The rows are grouped in 4 different ways at once. Each group adds its own fixed numbers to the row, and there is some noise. The rows also spread widely along 12 directions, which tell nothing about the answers.
In the rows, zero is written as 128.
Some rows, each with its group in each grouping after it:
[119 142  78 134 100  56  88 149 152 118  95 101 153 102 189 127 111 130
 143 163 172 114 113 149 108 138 100 170 161 158 110 112 149 162 153 157
 163  85]	j545 muf N M
[138 145 135 114 115 134 131 140 151 121 115 112 130 114 111 142 126 142
 118 134 142 122 118 122 143 146 134 144 147 149 100 105 130 152 174 128
  97 123]	j434 Sobug Q S
[ 79 125 140 144 146 111 158 138 150 111 106 107 158 132 161 177 121 136
 132 111 111 121 100 155 127 179 124 117 121 139 124  89 112 151 144 140
  95 125]	j709 ket N W
[140 112 152  65 122 125 116  72 137 149 143 153 122 152 133 147 118 135
 120  87 117 161 149 111 151 141 105 132 110 146 116 147 156 135 171 101
  99 130]	j535 ket T G
[ 85 106 172 136 168 165 192 145 146 122 128 129 149 152 140 194  99 130
 131 115  99 128 106 131 123 181 154  98 120 126 105  99 121 145 143 142
  66 141]	j312 muf Q S
[135 121 147 121 115 113 103 147 166 129 118 140 138 131 141 121 104 139
 140 148 150 135 136 123 131  93 155 156 197 141  92 145 163 119 116 148
 121 127]	j312 Sobug T X
[140 153 166  60 104 135 135  89 172 149 117 122  99 192 105 171 109 165
 104 103 134 117 127 142 132 178 199 139 140 167  69 100 179 162 170 124
  66 174]	j535 pil Q M
[105 108 170 149 115 113 139 148 167 122 142 146 169 154 128 135  90 132
 149 153 123 159 114 171  98 111 192 120 150 120 110 169 145 106  71 142
 132 141]	j545 pil T X
[109 113 114 133 129 142 179 155  89 137 118 101 154 103  66 194 108 129
  98 125  77 181  68 132 122 134 159 115 118 153 120 110 130  90 188 152
 143 132]	j434 muf T W
[152 114 122 128 119 121 164 131 141 119 150 141 114 149 133 142  67 127
 136 167 155 124 114 120 113 156 159 123 113 122 123 137 164 155 121 110
  96 130]	j242 muf Q G
[128 152 134 118 118 152 151 115 150 123 125 112 144 117 122 129 184 131
 127 116 135  82 134 156 142 178  67 138 106 113 121  91  56 156 169 136
 115 111]	j242 muf Q S
[136 112 161 126 115 121  99 127 139 127 132 139 146 118 131 123 144 120
 145 138 120 151 159 100 139  82 116 141 146 136 132 166 137 135 132 118
 131 105]	j709 muf N M
[113 108 156 127  93 127 112 109  81  92 118 106 145 123  89 163 141 146
 111  96  87 159 134 142 108 127 123 124 141 172 133 150 140 173 204 103
 108 144]	j434 ket T M
[ 87  81 150 123 111  96 139  87 142 156 128 143 176 155 165 152 147 108
 141 114  92 152 101 165 117 139 127 115 124 138 125 131 141 102 110 142
 165 124]	j535 ket T G
[143  94 164 156  60 115  82 105 142  94 137 125 121 155 123 117 131 123
 162 160 155 100 152 146  92  88 141 137 180 138 120 174 156 179 126 108
 125 134]	j434 pil T X
[128  63 145 143 110 143 151 110  89 106 147 122 118 139 106 185  99 116
 140 136 107 141 122  98 103 131 137  98 120 144 147 143 157 170 172 107
  92 135]	j535 muf T M
[ 88 119 148 154 134 149 149 164 163 129 110  95 155 101 139 164 145 114
 138 137 129 116 100 114 146 124 118 128 151 132 114  82  99 123 135 166
 120 102]	j545 pil Q W
[149 117 114 119 111  84  87 141 163 134 130 135 146  95 159 115 102 119
 144 168 180 155 127  88 153  91 107 163 162 138 117 151 161 123 126 131
 141  84]	j312 Sobug T W
[176  99 102 142  95 114 108 148 116  86 115 113  56 121 166  88  99 135
 138 169 193  77 156 109 115 107 151 167 209 148 125 133 208 181 126 133
  98 151]	j535 Sobug T S
[114 112 132 156 141 113 116 150 113  92  96  99 106 101 212  81 165 130
 125 113 130 101 166 153 125 127  97 170 180 140 142 132 148 163 112 142
 130 139]	j545 muf N S
[154 168 125  90  62  82  86 109 198 135 143 168 178 152 119  97 117 150
 168 172 170 118 148 186  98 117 126 154 136 115  88 175 100 125 108 137
 169 101]	j545 muf T M
[109  72 188 120 145  86 118  77 182 143 157 162 145 160 214 152 100 104
 159 124 128 156 140  98 145 141 120 107 103 127 137 167 162 146  86  91
 101 107]	j545 ket N W
[119 149 123 116 123 133 132 140 155 112 128 130 139 129 118 148  97 147
 129 126 138 132 124 154 117 142 122 134 125 128  96 127 114 139 164 134
 103 127]	j434 pil T W
[150 140 102 111 126 110 133 135 115 111 127 134 116 131 137 119  87 149
 120 138 148 136 143 134 108 144 133 155 143 147 118 143 173 153 158 124
 118 136]	j312 muf Q M
[119  99 160 174 107 133  78 186  85  68 119 143 161  78 107  81 128 145
 150 133  93 174 193 123 100   4 113 149 217 144 134 219 145 128 122 132
 157 122]	j545 Sobug T M
[105 130 132 146 146 140 130 158 145 122 128 126 160  93 151 109 156 116
 133 119 129 137 139 134 144 109  77 145 140 113 133 120 100 113 124 151
 141 105]	j535 pil Q X
[147 143  97  94 148 180 179 130 131 135 138 154  83 137 102 152  87 142
 129 116 136  95 145  92 122 132 127 119 136 130 102  90 129 112 176 161
  88 135]	j545 ket Q M
[129 120 134 143 133 166 163 166 159  95 152 174 131 144 120 134  72 131
 176 157 147  97 151 117 108 104 133 103 144  97 112 134 111 133 111 141
  84 121]	j535 ket Q G
[ 62 120 174 132 171 133 131 165 152 128  96 138 182 120 175 143 128 140
 127  99  82 160 135 140 133 111 132 137 182 145  91 123 139 110 123 163
 122 126]	j312 Sobug Q M
[111  90 195 143  61  65 101  61 160 117 135 112 162 180 150 149 135 130
 150 140 129 137 117 175 100 162 155 124 121 159 128 174 170 195 115  76
 131 141]	j545 pil Q W
[138 123 109 135 128 114 137 136 110 107 123 143 110 133 152 111 105 142
 127 125 126 118 156 154  97 129 120 141 141 134 118 148 157 152 148 132
 127 138]	j242 muf N S
[128 148 140 135 135 202 154 194 134 106 115 132 108 118  60 138 126 156
 130 116 106 117 158 119 127  57 159 131 181 126  97 118 111  99 151 175
 102 151]	j535 pil N W
[162 117 110 107 101 173 156 107 106 136 139 157  82 162  73 140 106 136
 144 129 113  97 150 120  98 100 137 124 151 129 106 132 147 114 174 145
 120 149]	j709 muf T G

New rows, each followed by its group in each grouping:
[117 120 150 146 101 120 149 145 137 122 122 117 159 140  96 164 111 139
 135 150 118 141 104 146 111 127 172 126 152 149 108 134 145 135 139 138
 129 134]	j312 muf Q W
[121 111 150 126  79  98  78 124 132 118  93  94 135 126 148 131 145 135
 134 131 131 121 132 145 122 107 127 165 196 174 101 137 163 167 155 139
 140 122]	j545 muf T G
[ 91  97 111 155 160 142 155 177 109 113 108 102 145  67 159 144 145 110
 121 115 114 141 108 110 150 111  87 134 152 131 148  92 111 103 138 170
 131 108]	j535 ket T W
[139  84  98 128  90  94 114  89 133 131 140 144 120 145 170 141 103 104
 163 168 173  99 127 106 100 122 106 129 150 137 131 131 167 151 138 137
 139 104]	j312 ket T M
[137 146 108 156  77 112 140 158 161 105 136 123 176 113  96 114 143 129
 159 178 168  97 108 171 113 122 125 136 141 111 134 120  81 123 106 149
 157 104]	j535 ket Q X
[125  96  98 152 101 138 149 142 110 113 131 142 127 136  97 165 100 122
 156 152 122 110 124 112  86  85 137 104 153 142 125 119 142 127 164 160
 134 120]	j535 ket N M
[135 114 125 126  87  82 110 100 148 142 148 149 175 120 142 100 165 112
 149 157 141 151 132 140 129 101 109 142 116 119 159 167 124 103  93 122
 189  96]	j312 ket N M
[120 128 117 112 118  92 124  59 131 155 118 127 123 155 186  84 187 126
 117  92 118 110 141 190 120 169  85 163 127 135 135 121 152 122 128 126
 178 145]	j709 pil Q X
[135 105 140 129 121 123 140 104 166 121 150 143 106 160 172 134 108 118
 152 155 159  96 141 122 113 149 138 121 114 111 133 134 147 165 105 116
  89 131]	j242 pil N M
[125 140 121 120 143 159 157 147 139 116 114 142  94 140 135 131 102 152
 134 110 130  88 154 128 118 120 134 132 177 139  93 102 136 127 145 164
  97 151]	j545 ket Q W
[ 80  97 142 146 186 169 211 156 111 111 131 100 130 122 133 194  95 125
 100  98  93 155  82 140 127 196 146 103  94 120 142  84 121 127 149 141
  61 158]	j535 pil T X
[148  97 109 147  77 144 144 132 126 135 137  98 137  98  96 144 167  95
 149 185 157 100  99  98 131 104 119 135 143 120 155 110 103 121 138 154
 154  99]	j312 muf T M
[ 83  98 134 157 140 100 172 102 125 121 137 139 178 141 162 140 135 128
 140 115  84 149 104 191  98 172 113 109  87 113 155 144 115 117 114 116
 153 134]	j312 Sobug N W
[137 141 139 116 111 106 122 127 159 118 148 150 167 119 116 126 107 144
 147 148 135 157 135 138 122 127 123 131 104 122 130 165 111 132 128 106
 125 108]	j545 Sobug N M
[115  99 112 126 124 115 145 104 132 127 146 160 130 155 168 122 102 121
 148 135 130 129 134 160  87 138 122 122 117 113 129 147 151 122 113 137
 140 137]	j535 pil T M
[146 101 122 118 106 114  97 117 170 145 133 147 127 120 166 123 121 103
 159 165 168 109 132  91 138  94 101 142 164 128 103 129 146 126 134 144
 138  87]	j434 Sobug T S
[165 119 112 125  82 102 124 112 126 132 162 157 160 129  80 122 109 124
 142 162 138 160 124 144 105 107 114 130 106 118 132 182 122 116 141 114
 170 106]	j242 muf T X
[115 114 191 132 157 152 129 180 175 120 135 139 165  99 130 162  89 121
 139 148 131 171 127  65 168 101 142 117 144 130 102 137 126 134 131 120
  67  91]	j434 Sobug Q S
[173 117 155 122  70 103 112 137 172 129 141  99 126 115 124 110 140 116
 139 201 189 125 113 109 151 114 191 160 158 130 140 152 149 142  69 121
 126 122]	j545 muf T M
[129 127 127 127 100  98 130 138 123 107 134 145 168 140 106 144  78 150
 136 145 131 160 123 170  87 137 143 132 129 138 108 173 144 145 154 125
 131 127]	j312 muf T S
[128  98 146 125  96 130 135 112 149 138 139 138 150 153 110 175 106 117
 154 149 125 121 110 122 112 127 128 110 126 130 104 131 122 144 158 132
 117 106]	j242 muf T G
[172 136  90 110 101 127 129 112 113 115 157 179 108 133 111  65 118 146
 141 135 148 123 178 151 104  85 108 150 143 108 136 184 140  99 115 128
 162 143]	j312 ket T W
[123  99 143 133 102 116 131  95 143 133 129 144 130 154 154 116 136 126
 155 136 117 104 134 148 106 124 125 130 156 136 118 137 151 132 117 129
 147 134]	j545 Sobug Q G
[130 134 152 140  90 129 117 132  84  86 104  84 115 126  84 123 150 166
  97 102 108 142 146 162 113 120 155 160 175 174 125 150 175 176 177 109
 118 175]	j312 pil Q W
[102 109  94 115 148  91 135 128 158 172 116 124 165 100 187 141 137 101
 125 131 134 149  80 127 151 146  90 146 131 131 120  86 130  78 129 171
 170  89]	j535 Sobug T X
[147  82 107 109  73 111 111  39  84 140 139 156 112 167 111 139 133 128
 145 116 105 120 150 132  79 114  92 122 136 156 128 161 173 144 206 114
 162 136]	j312 Sobug T M
[149 145 141  90 126 153 120 138 165 134 136 131 131  95 114 121 146 131
 126 137 147 136 137  98 168 110 120 151 139 119 116 123 104 111 137 134
 107 110]	j434 Sobug T M
[141 129 136 132  89 122 139 131 158 118 159 122 178 107  85 152 128 118
 148 172 149 147  96 139 133 142 120 121  83 107 142 147  73 132 134 107
 129  94]	j434 muf T W
[115  88 131 118 124  89 151 105 158 174 155 171 184 143 149 149 107 100
 150 151 112 180  94 141 121 121 133 110  94 113 122 157 137  66  91 142
 186 101]	j535 muf T W
[172 110 133 102  98 149 110 102 131 128 131 121  70 130 126 111 156 126
 127 120 160  90 164  93 152 102 114 154 178 142 128 120 153 143 148 131
 103 142]	j535 ket T X
[149 120 162 151  98 126 117 172 185  93 113  75  99 109 140 148 116 134
 148 184 191  83 118  85 163 121 185 150 189 144 120 104 147 187 108 126
  56 125]	j545 Sobug N W
[136  45 163 170 111 152 158 124  96 121 143 109 115 119 110 164 127  95
 137 158 117 139 112  56 135 100 153 105 152 148 158 135 178 148 146 111
 103 128]	j312 Sobug Q S
[ 96 107 139 173 158 148 178 165 117  71 131 112 135 105 173 121 138 129
 137 123 129 105 137 153 122 160 109 124 125 102 169 119  97 158 103 131
  83 140]	j312 ket N S
[114 103 141 141 117 118 117 106 162 127 115 144 122 151 175 124 135 130
 164 128 123  84 151 139 110 107 115 132 171 134 104 129 141 133 123 148
 139 128]	j545 Sobug N W
[119 106 105 152 111 115 142 150  90 118 106  91 119 110 129 128 121 123
 111 136 121 144 100 144 111 121 148 154 161 152 139 121 179 125 142 145
 143 144]	j709 pil T G
[128 101 128 143 125 135 135 133 125 121 134 128 134 117 138 132 131 115
 137 137 130 121 132 126 122 119  99 132 141 121 129 134 116 134 140 139
 129 113]	j242 muf T X
[117  95 106 163 124 142 166 157  75  99 134 140 140 104 107 126 113 124
 129 131 102 143 129 141  93  98 116 114 139 127 143 146 126 113 145 151
 147 130]	j242 ket T S
[121 124 142 132 139 145 141 158 168 139 122 115 137  94 161 122 160 108
 140 143 139 115 125 107 165 111 112 147 145 111 134 108  98 105  98 156
 129  98]	j545 muf N G
[138  83 117 161  65 127 148 114 120 113 142 107 141 123  97 167 136 105
 155 175 159  95  94 117 108 129 123 110 130 133 151 116 115 156 157 132
 126 108]	j312 ket T S
[116 149 108 130  76 110 129 132 122  94 122 140 172 145  84 133 111 163
 147 137 129 116 131 200  67 127 133 131 150 136 109 150 108 143 162 145
 145 137]	j312 ket T M
[138 115 113 112 126 104 120 104 118 136 133 151 128 145 142 134  98 130
 128 114 121 148 143 129 111 135  96 137 130 149 111 144 167 138 176 121
 140 121]	j535 muf Q X
[130 137 169 110  71 106 131 113 147 110 130 133 160 176  85 135 125 165
 134 138 114 134 127 211  88 149 200 134 139 137 105 168 135 147 114 120
 127 172]	j535 muf T M
[123  96  91 160 123 135 160 161  99 105 144 128 135 109 118 144  76 115
 141 162 137 149 104 124  97 112 125 124 127 118 146 140 150 123 142 142
 128 117]	j312 pil T G
[113 122 156 151 122 132 133 153 113  97 100  83 135 109 120 147 144 142
 110 117 111 130 128 135 136 137 129 144 159 159 122 119 135 175 166 124
 102 138]	j242 muf Q W
[139  76 117 129 145 133 172 129 137 176 142 126 105 117 151 152 130  87
 120 155 141 140  91  62 166 106 162 128 143 129 151  96 174  66  96 163
 140 118]	j312 ket N X
[128  76 170 149 111 127 155 111 118 144 127 111 117 139 137 123 171 111
 118 137  99 132 119 128 136 112 175 133 161 143 140 142 173 113  88 131
 156 156]	j242 muf Q W
[127 134 142 106  75  95 128  95 154 140 111 110 152 167  98 172 132 147
 122 125 130 122  95 167 118 168 164 131 141 172  96 103 147 151 168 131
 125 141]	j535 ket Q X
[134 136 101 153 113 138 163 155 148 115 136 154 133 129 110 103 120 143
 163 159 129  92 135 164  97  92 141 126 154 103 120 136 103  85  98 165
 161 133]	j545 Sobug N W
[140  97 118 132 118 128 139  96 100 134 124 125  96 139 155 115 148 113
 133 121 119 104 141 120 119 132  98 144 148 141 138 122 166 142 152 124
 140 133]	j709 muf Q G
[106 100 123 126 190 138 159 152 155 123 152 184 137 132 190 143  54 118
 160 127 128 143 146 112 119 128  90 109 115  93 112 145 124 111 112 144
  98 108]	j535 muf T W
[ 98  69 163 169 135 167 171 144 108 112 133 122 142 122 136 147 154 105
 143 135  95 121 123 132 113 113 130 110 150 112 146 134 111 120 113 153
 124 134]	j312 muf T S
[116 129 111 108 143 127 156 131 138 129 123 131 125 136 158 143 102 137
 127 121 127 120 121 153 109 168 128 137 130 130 110 112 130 128 142 153
 116 136]	j545 muf T M
[173 114 131 128  54 119 115 120 139 118 140 124 116 142  85 131 119 126
 147 182 165 103 124 134 105 109 166 136 154 138 115 154 147 156 144 121
 130 127]	j434 muf T S
[107 143 147 138 131 122 124 160 174  95 131 149 167 115 159 102 126 138
 151 136 141 122 145 170 125 113 117 141 152 103 116 150  89 123  83 142
 123 119]	j434 ket T W
[125 148 166  98 134 140 126 147 183 118 140 155 168 119 124 115 127 148
 142 129 133 145 151 144 146 121 129 138 132 106 110 150  90 116 103 130
 100 122]	j535 Sobug T M
[113  87 206 154 109 164 126 141 123 103 122  97 152 112 101 163 174 118
 136 121 100 135 143  98 149 106 119 117 152 146 135 134 110 176 160 111
  90 118]	j535 muf Q S
[108  94 194 123 167 176 151 142 198 150 141 162 133 138 192 118 151 101
 164 134 127 100 159 107 155 100 131 124 163  85 102 130  95  91  50 170
 104 118]	j545 muf T S
[150 101 125 131  63 105 109 107 125 133 137 104 146 116 103 140 146 107
 137 168 142 137  97 123 128 116 126 143 130 143 139 144 139 139 151 116
 158 103]	j434 muf T G
[124 100 144 135 153 153 196 134 150 134 152 147 121 145 153 129 131 114
 139 139 118 114 124 145 127 152 159 111 105  90 144 124 115 103  73 141
 113 146]	j535 muf N S
[142 188 121 112 144 154 142 198 157 112 113 106 123  79 104 102 129 156
  97 128 156 136 138 127 167 117 134 173 152 125 107 109 111 119 132 150
 103 129]	j242 pil Q W
[ 97 121 122 153 163 157 195 126 120 118 133 133 149 111 158  99 177 117
 133 108  96 101 127 172 124 172  74 124 100  89 162 104  70 104 112 140
 139 132]	j709 Sobug Q S
[136 185  90  54 101  72 107  98 176 184 115 129 170 127 107 154 114 149
  98 118 147 174  90 160 144 163 107 164  94 156  71 110 131 100 195 147
 166  97]	j242 pil T W
[108 109  78 139 122  46 109 112 142 106 133 160 164 137 217 120  63 126
 162 150 170 134 127 167  82 153  70 137 123 129 124 157 158 155 129 125
 152  96]	j312 ket T W
[108  93 142 136 114 122 124 119 126 122 137 130 156 130 121 180 110 116
 144 131 113 160 122 104 115 114 111 106 108 143 134 138 141 151 175 117
 117 104]	j535 pil N M
[144 117  66 137  99 194 196 103  63 135 115 105  76 123  71 137 195 124
 117 108 110  46 123 130 104 132  90 126 153 141 142  55 109 110 213 182
 153 150]	j312 ket Q S
[126 133 162 115 140 179 184 126 122 121 141 106 132 120  88 150 167 136
 107 111 105 129 124 129 150 170 137 126 104 117 150 109  91 134 148 119
  89 149]	j312 muf Q M
[132 132 106 123 116 133 140 127 110  99 132 145 119 127 127 102 121 150
 135 119 128 113 158 163  93 122 114 138 148 125 131 146 122 128 136 142
 132 145]	j545 ket T M
[152 145  90 133 110 119 106 167 144 101 129 149 142  96 108 125  78 140
 155 159 168 125 147  96 122  84  82 141 157 137 101 136 128 143 178 136
 125  85]	j535 Sobug Q W
[113 102 147 147  95  97 110 125 171 133 136 141 168 131 170 101 142 108
 162 163 148 129 130 161 109  99 124 140 149 113 122 163 126 114  74 148
 173 106]	j545 pil T S
[147 117  96 131 111 123 139 113 110 104 140 139 103 145 139 128  85 129
 143 144 142 102 138 138  90 149 105 130 126 133 124 137 158 168 171 110
 116 128]	j434 muf Q G
[170 101 153 106  73 135 113  77 146 139 141 128  92 153 123 106 182 120
 146 140 146  85 157 126 140 106 129 147 158 125 129 146 140 140 117 118
 138 144]	j535 muf T W
[112 106 110 124 138 125 162 103 119 155 125 129 125 136 147 151 144 117
 120 111  89 132 109 142 122 145 119 124 113 134 127 110 136  99 153 145
 158 131]	j434 muf N W
[138 109 143 101  93 110  90 112 102 149  91  76 101 112 123 140 161 128
  80 107 119 165 118 111 154 107 159 173 182 196 106 121 210 140 187 135
 139 143]	j434 pil T S
